The rows come from 4 hidden closed curves, with some noise, and rows from the same curve form a group. Each curve winds through 8 dimensions. The rows are also pushed far along 4 directions, which tell nothing about the answers.
Known rows, each followed by its group:
[  1   5  -6  14  18   5   2   9  -4   6  -9   0 -13   7   0  -5   0  -7
  21  25  11]
j_220
[ -1   5  13   4   8  -9  11   1  13   9  -4  18  10   8  -4  24  -5  17
 -18 -16  -6]
j_685
[  8   2  -5 -16  -9  -4  -5  22   1 -34   3  -7 -10   9  -8 -21   8   0
  -4   6 -14]
j_316
[  8   8   9   1   6 -14  10  20  14  -2  -7  19   0  10  -8  13   1  13
 -23 -13 -14]
j_316
[ -2  -4  -6  16 -14  -1  -9  -5   0  12   9   8  13 -14   2   5   7  -5
   8  -1   9]
j_316
[ 18  -1  -3  15   1  -6  -7   9  11   7  -3  11  -3   3 -16  -6  10   0
   1   7 -12]
j_316
[ 25  10   2  44  13 -25   9  14  22  21  -3  22  15   2 -24  18   7   4
 -12  -7   6]
j_316
[  2 -11  12   2   0  -4  23 -33   6  17   0  -9  13  -4   5  21 -14   7
 -22 -22  11]
j_316
[ -3   0   4  12  12 -13   0  10  18   7   0  -1  -4  14  -6  11  -4  20
  -9  -7   4]
j_223
[  1 -12 -10  -7 -18   2  -7   1  -7 -10  11   2   5  -1  -3 -13   5  -2
   0  -6  -4]
j_316
[  5   4   6   5  -2   3  -4 -21   4  14  -5 -11  -7   1   1  -1  -3  -3
   9  13   2]
j_220
[  7  -2   6  17 -16   1 -12  24  14  -1  -6  23  -2  -6  -2   1  25   6
   0   9  -2]
j_685
[ -6  -4  -8   2 -20  17 -39  -3  -8 -11   1  -9   2  -5  -2 -33  27 -12
  15  21 -12]
j_316
[ -1   8   9  -5  27   3  29  -7  -1   0  -5   3   9  11  -3   8  -7   1
 -12  -8   5]
j_316
[-1  9  4 14  0 -8 -4  5 -1 -1 -8 12 12  0 -5 13 -1  5 -4 -4 -3]
j_316
[ 10  -2  -6   4 -22 -14  -3   9  10   2   0   5 -10   2   2  -7  12   1
 -15  -1 -13]
j_223
[ 21  -4   8   8 -27 -22  -1  10  19 -17   1   1   6   5 -16   2   4  14
 -25 -12  -8]
j_220
[  4   0   0 -16  14   7   2   9  -3  -8  -7 -10 -18   1   2 -16   7  -7
  -4   6 -12]
j_220
[  4  -9  16 -39  -7  15  30 -34 -22 -37 -15 -29   2   6   6  -4 -21   0
 -28  -8  -4]
j_685
[  2 -12   1 -22 -17  -5  -2   8   5 -26   0 -18 -14   4   4 -10   2  10
 -25 -10 -15]
j_316
[ -1 -13   0  -6 -13   1 -14   2  -2 -15   0  -5  -3   9  -5 -12   2  10
  -4  -3  -7]
j_685
[  6   0  -7  15   1 -12 -16  36  21  14  10  22 -10  -3  -7  -1  22   6
   5   1  -7]
j_316
[ 13  -1   5  15  -8 -18   4   0  26  21   9   5   3  -8  -3  11   8   7
 -17 -16   1]
j_223
[ -6  -3  -6   5  -4  -3 -28  18   7 -10   2  -1  -6  12  -6 -12  12  12
   7  11 -13]
j_220
[  3  -1  13  -5 -14   6  16 -28   8  18   9   2   6  -6   6   7  -1  -4
  -5  -9  10]
j_220
[-12  11   2   5 -34  11 -43  -3   4   4  13  15  17  -6   0 -15  27  -6
  22  11 -13]
j_316
[  3   1   8   9  10 -13   3   1  16  24   3  13   7   0  -7  18  -2  12
 -13 -22  -3]
j_685
[ -8  12   1  24  34 -11   8  24  14  14  -2  20   7   8  -5  25  -1  13
  -2  -4   9]
j_223
[ -7   5  -9 -12   8   6  -7  18  -7 -19 -11  -3 -20  19   1 -16   3   2
   5  19 -18]
j_223
[-11   6   6  -6 -25   5 -20  -9   1   1   1  -1   0  -8  12  -5  10  -3
   2   2  -7]
j_220
[-10  -5   1  -6 -20  13 -15  -2  -6  -7   6   9  11  -5   2  -7  11  -2
   7  -2  -2]
j_223
[  2  -4  -8  -3  21  16   6   1 -20 -14 -13 -16 -19  14  -2 -22  -9 -10
  20  27   8]
j_220
[ 12   2   2   7  12  -9   4  20  10 -14  -8  -1 -11  17 -13  -7   7   8
 -12   6  -5]
j_220
[ -8   7   8 -10  15   5  21 -27  -9   5  -9  -9   2  12   8  17 -25   4
  -5   0   3]
j_223
[  5  -3  10   3 -19  -1  -2 -21  19  12  13   0  16  -4  -4   3  12   5
 -11 -10  -3]
j_685
[  0   5  -4   1  20   5  15 -16  -2  17   4   1   7  -1  -2   6  -5  -8
   4   0   0]
j_685
[ 12  -4   6 -29 -18 -16   0  26   7 -35  -6 -12 -25   3   2 -13   3   8
 -31 -12 -24]
j_223
[ -4   4  15  -2 -30   1 -26   5  18  -1   5   6   2  -3   3  -5  24   7
  -4   1 -12]
j_223
[ -2   1 -10   3  50  12  12   2  -9  10  -8 -13 -13  -1  -3  -4  -3 -12
  13  14   8]
j_223
[ -3  -9  -5   7   2   0  -1  -8  -5   1   4  -2   8  10  -7   3 -11   8
   4  -2   6]
j_220
[ 21  -7   0  10 -17 -31  16  13  20  -2   6  19   5  15 -14  18  -9  23
 -28 -24  -7]
j_685
[ -5  10  12  -2  44   4   8  10   1   2 -16  -8 -17  11   0   7 -12   6
   6   8   6]
j_223
[  3   2   7  -6 -20   3  12 -47   7  24  15   3  23  -8   3  14  -6  -4
  -9 -14  -5]
j_685
[ -9   6  17 -18  15  10   6  -4  -3 -10 -12 -16 -10   4   9   1  -9   3
  -2   2   2]
j_223
[-10  -1   2   0 -10   2  -5  -5   7  17  10   7  -3   3   9   2   1   5
   9  -1   5]
j_220
[  0   3  10  -1  -8   7  -2 -34   8  28   5  -6   8 -16   9   8   2  -8
   0  -4   1]
j_223
[  9   1  10   1   6 -17  24   0   9   9 -10  -6 -17   6   5  13 -16   6
 -20 -12   9]
j_223
[ -7   6   6  -5 -12   4  -5 -21  -6   8  -4   1  10  -5   9   9  -6   0
  -3  -4  -6]
j_685
[  0   0   8   3   4   6  13 -10  -2   3   2  11  19  -1  -5  11  -2   0
  -4  -8   5]
j_223
[-14   1 -14 -20   5   3 -13  32  -7 -28   1  -7 -20   8   8 -20   6   1
   7  11 -13]
j_685
[ -7   2   2   1  10   1 -16  27   0 -10 -13  -1 -16  -1   5  -5   7   4
   4   9  -3]
j_685
[  4 -14  -2 -21   4   0  21  -8 -13 -18   1 -12  -2   7  -2  -8 -13   1
 -19 -16  -1]
j_316
[  7   2  -7   3 -13  -6  -5   8  -3   2  -4   3 -14  -5   5  -6   3 -10
   5   9  -4]
j_220
[ 10   6 -12  16  43 -20  14  28   6  12  -1   0 -13   3 -10   5  -8  -1
  -3  -5   4]
j_685
[  9 -10   4  17  -4 -11  -7  13  10   3  -5  10   0   7 -12   4   1  15
  -7  -7   0]
j_685
[ -3  -5  -2 -13   3   1  13 -11  -2   2   6  -8  -4   5   4   6 -16   6
  -2  -6   3]
j_220
[  7   1 -11  12   8 -12   5  34 -10 -21 -11   7  -9   5  -6  -4  -1  -1
   1   6   4]
j_220
[  7  -4  -4  -3  33  -6  37   0 -11 -14  -7  -5   7  10 -10  15 -25   4
 -15 -14   8]
j_220
[  7   6  -7  11  19  -1 -17  31  10   3   0   9 -16   4 -11 -17  18  -4
  19  20  -8]
j_316
[ 12  -6 -13   9 -13 -27  -1  24   8 -10   5   5  -7   9  -9   2  -8  13
 -12 -12  -5]
j_685

New rows. What belongs after each?
[-13  12   4 -15   0  16  -8   1  -6 -10  -1   0   0  -4   9 -11  15  -9
   6  11  -8]
j_316
[ 11  -5   1 -21 -10 -12  22   1   0 -17   3   7   7   4  -5   4  -7   6
 -33 -27 -15]
j_685
[ 20  -7  -5   0  -9 -10   3   8   0  -9  -5   5  -3   0 -11  -4  -2   0
 -11  -3 -13]
j_316
[-12   9  -6   9  19  21 -10  -8  -6  25  -1   2  -3 -14  11  -6  16 -20
  25  23   5]
j_223
[  0  -1   9 -19  14  15  28 -32 -13  -8  -3 -11  10  12  -2  -1 -15  -3
  -9  -5   1]
j_316
[ -3  -7   2  -3 -18  12 -16   2  -4  -3  -1   5  -7   6   1 -16  10  -1
  15  12   0]
j_223
[-15  -6   6  -6   3  22 -14 -28  -3  10   0 -21  -2  -7  12  -8   5  -3
  12  11   4]
j_316
[ 10   2  -4 -15   1  -3   8   3 -11 -24  -1 -12  -4   3  -7 -10 -13  -6
   1   1  -1]
j_316
[  0   8   1  13  19  -9  21   4  -2  -7  -4   5  14  10  -7  16 -10   5
 -10  -6  13]
j_316
[ -3   0  -7  21   0  -1 -30  11  14  20  13  10   9 -15  -6   2  21   0
  18   4  -3]
j_220
[-14   9   6 -12  -1  18  -4  -2 -14  -7 -15  -3 -13   0  18 -11   5 -11
  12  20   1]
j_223
[  7   7   0  26   9  -3 -18  12  18  29  -1   8 -13  -2  -5  -5  18  -4
  15  15   0]
j_220
[ -2   1   8  -3  17  10  23 -12  -8  -2  -4   4  13   0  -1  11  -8  -3
   0  -4  12]
j_223
[ 10  -9  10  -9 -28   1   8 -39   2   3   7  -1  21  -2  -6   7  -9   5
 -17 -18  -9]
j_223
[ -8  -1   6 -15 -30  13  -2 -41  -9   3  -1 -11   7  -7  16  -5  -1  -9
  -6   0  -5]
j_223
[ -8  -6  -6  -6 -25   0  -4 -16  -6   3   8   2   8   0   8   0  -4   2
  -3 -10  -3]
j_223
[  5 -12  10 -11 -25  17  -1 -31 -10   0  -6  -6   2  -8   6  -4  -4  -5
   6   7   2]
j_685
[  2  -1   9 -11   0 -11   8   3   7 -15   4 -12  -1   6  -2   3  -9  10
 -21 -18   1]
j_316
[ -3   0  -3   0  -3   8  -6  -7   3  14   9  14  11  -3  -3  -3  14  -3
   4  -2 -11]
j_685
[ -8  15   4  16  13   1  -3  21   3   8 -15  15 -10   5   8   3  11  -3
   9  15   6]
j_223
[-6 15 15  5 10 -4  9 -8  3  7 -6  3 12 -4  4 23 -9  4 -7 -9  7]
j_316
[ -4  -3   9 -11 -26   6 -11 -13   8   3   6  -9  -3 -12  12  -7  12  -2
  -6  -3  -1]
j_223
[-11   4   2 -24 -24  26 -13 -31 -24 -16   0  -8  15  -5   6 -22   7 -17
  11   9 -12]
j_316
[ -4  -7   3  -2   7 -18  15   8   9  -1   4  -4  -4  10   1  16 -18  19
 -17 -21  12]
j_223
[-12   2   1 -16   8  26 -27  -8 -11  -5  -7 -15 -12   2   2 -28  13 -10
  21  21 -13]
j_316
[ 13  -9   5  -2 -17 -12  17  11   9 -17   2   4  -4  13  -6  -1   0  12
 -24 -12   3]
j_223
[ 17  -2  -5  17  -9 -22  -5   9  17   1   4  11  12   5 -16  10   4  13
 -21 -11 -17]
j_220
[ 22  -5   6   1 -12 -18  20 -14   2 -11  -3  -1  12  10 -16  13 -19  11
 -26 -17  -5]
j_316
[-11  -5 -10 -18  -2   8  -5  -2 -11 -24   7 -18  -2   8   2 -19   2  -1
  -1   5  -7]
j_685
[ -1  -7   3  -1 -17   3  14 -11   0  -3   4   0   4   2   7   0   2  -1
 -10  -3  10]
j_223
[ 10  -8   2  -9   8   6  15   4 -15 -15 -18  -8 -17   3   2  -3 -13  -5
   0  11   5]
j_685
[ -5   6   8  -5   4   6   4 -24   5  21   6   3  10   1   2  12  -7   3
   0  -5  -7]
j_685
[ -8  -5  -3  -2   2  12   7  -3  -7  -3  -1  -6  -7   3   9 -10   6  -7
   6  10  13]
j_223
[  2  10  -6   3  39   1   1  29  -3 -12  -6  -7 -18  13 -10 -13   0  -4
  16  18   4]
j_316
[  1  -9  -4 -17 -18   7  14  -2  -8 -24   1  -6  -6   7   8 -14   2  -4
 -12   2   1]
j_223
[ -2   7   0   0  -4   9 -15  -1  -8  -9  -7   1   6  -2  -5 -17  16 -11
   4   9 -12]
j_316
[-12  -4  13 -21 -16   4  -1 -13  -1 -10   0  -7   5  -2   8   6  -8   9
 -14 -15  -5]
j_685
[  3  -3 -15   1 -14  -9 -18  32   2 -11  12  13  -4  -1  -8 -15  14   0
   7   1  -8]
j_316
[-11   3   7   5 -27   8 -36   0  10   7   1   3  -2 -12  10  -8  22   0
  12  12  -7]
j_685
[ -1 -15  -1  -8 -15   9   5  -8 -13 -11  -3   4   5  -1   1  -2  -4   2
  -1  -3   4]
j_685
[  4   2   5  -1 -20  -6   7  -5   2   6   3  19  13  -5   1  14  -4   2
  -7 -13  -4]
j_223
[ -7  10   0  12  15  -3  -1  10  -2   3 -13   5  -1   4   2   4   3   1
  -4   3   0]
j_223
[ -1  -7  16 -20 -29  12   7 -28  -4  -8   8   0  18  -8   4   3  -3   2
  -8 -14   0]
j_223
[ 10   1   6  -7   8  -2   9  -5   1 -10 -12 -16 -13  13  -4  -5 -10   2
  -9   6  -3]
j_220
[ 10   0   8   0  21  -9  13   5   6   9  -6   5  -2   2  -9  10  -8   6
 -16 -16  -4]
j_685
[ -8   2   7 -16 -52   7 -35 -13   5 -15  16  -7  11  -7   3 -20  19  -1
   2   0 -18]
j_316
[ 7  2  0  5 11 -3 14  7  8 16 -1 12 -8  6 -2 -2  6 -3 -3  0  1]
j_220
[ -4  12   9  -8  38   8  12 -10  -7   6 -19 -12 -13   8   4   7 -18   0
   5  10   0]
j_223
[ 7  1 -5  5  3 -7 -1  4 -1  1 -1 -6 -3 -7 -1 -4  3 -8 -3 -2  0]
j_685
[ -6  -2  -5  11  12  -7 -16  15  15  10   6   0  -7   9  -5  -2   7  12
   4   3  -2]
j_223
[  9   1   4  16 -30 -11  -2   1  23   6   5  26  19   4  -7  10  22  11
 -25 -13 -14]
j_316
[  7 -10   7 -35 -35  10  20 -40 -11 -21   1 -16   0  10   6 -15 -11  -2
 -21  -7 -10]
j_220
[  1 -10  -6 -14 -41  15 -16 -27 -13  -5   7  -5   8 -17   7 -15   7 -12
   8   6 -10]
j_316
[ -1  -8   0 -18 -14  -2   4   4   5 -13  11  -8  -3  -3   4 -10   8   0
 -15 -12  -5]
j_316
[  2   1   7  14  32 -11  11   7  10   9 -11  -9  -5   4  -3  14  -6  11
 -14  -8   8]
j_316
[ -6  -4  -3  -3  20   2   7  -2 -17 -16  -7 -21  -1   4   0  -4 -15  -1
  -1  -1  13]
j_316
[ 16   6   2  -7  16 -17  19  21   4 -20  -3  -5 -10  13 -14   1 -12   6
 -15  -7  -3]
j_316
[  6  -6   3   3 -13   2 -10 -13  -5  -1  -9  -8  -4   3  -1  -4  -6   3
   3   9  -3]
j_685
[ -2   3  -1   6 -27  -2 -10   8  -1 -16   1  11   9   3   1  -4  12   1
  -2   4  -2]
j_220
[  9  -4   1 -15   8   3   5   9  -4 -11 -10  -2 -12  -1  -5 -11   3  -2
  -9  -2 -14]
j_685
[ -6  -5  -2 -13  25  -1   8  -7  -3   2   2 -17  -7   5   2   6 -19   7
  -3  -7   2]
j_223
[ -3 -10  -5   8  -6   5  -3  11   2   4   6  18   7  -1  -1   1  11   4
   8   3   5]
j_685
[-12   5  -8  10  -2  15 -24  -6  -1  28   9  16   6 -14   4  -3  16 -11
  30  13  -4]
j_223
[ -1  -3   3 -14   1  13  10  -3  -9 -17  -1   3   8   0  -1  -5   2  -4
  -1   1   0]
j_223
[ 18  -2  12  -6  27 -13  37   9   2 -18 -16  -4  -1  11 -12  14 -16  10
 -36 -19   1]
j_685
[ -1  -4  13 -18  -9   7  11 -40 -14 -13  -7 -32   4  -3   8   2 -22  -3
 -14  -7   6]
j_685
[-15   7  10   7 -18   3  -3 -31  11  26  15   4  23  -9  13  23  -3   5
   3  -9  11]
j_685
[  2  -1  -6  10 -49  -3 -26  11   3 -14   7  17  11  -6  -2 -13  26  -3
   3   8  -9]
j_220
[-13   1   6   3   0   5 -11 -20   1  25   3  -6   0  -3   8   4  -6   3
  11  -3   6]
j_220
[ 24   1   8  16  -2 -24  11  18  25  10   1  22   3   6 -19  17   2  15
 -18 -16  -7]
j_223
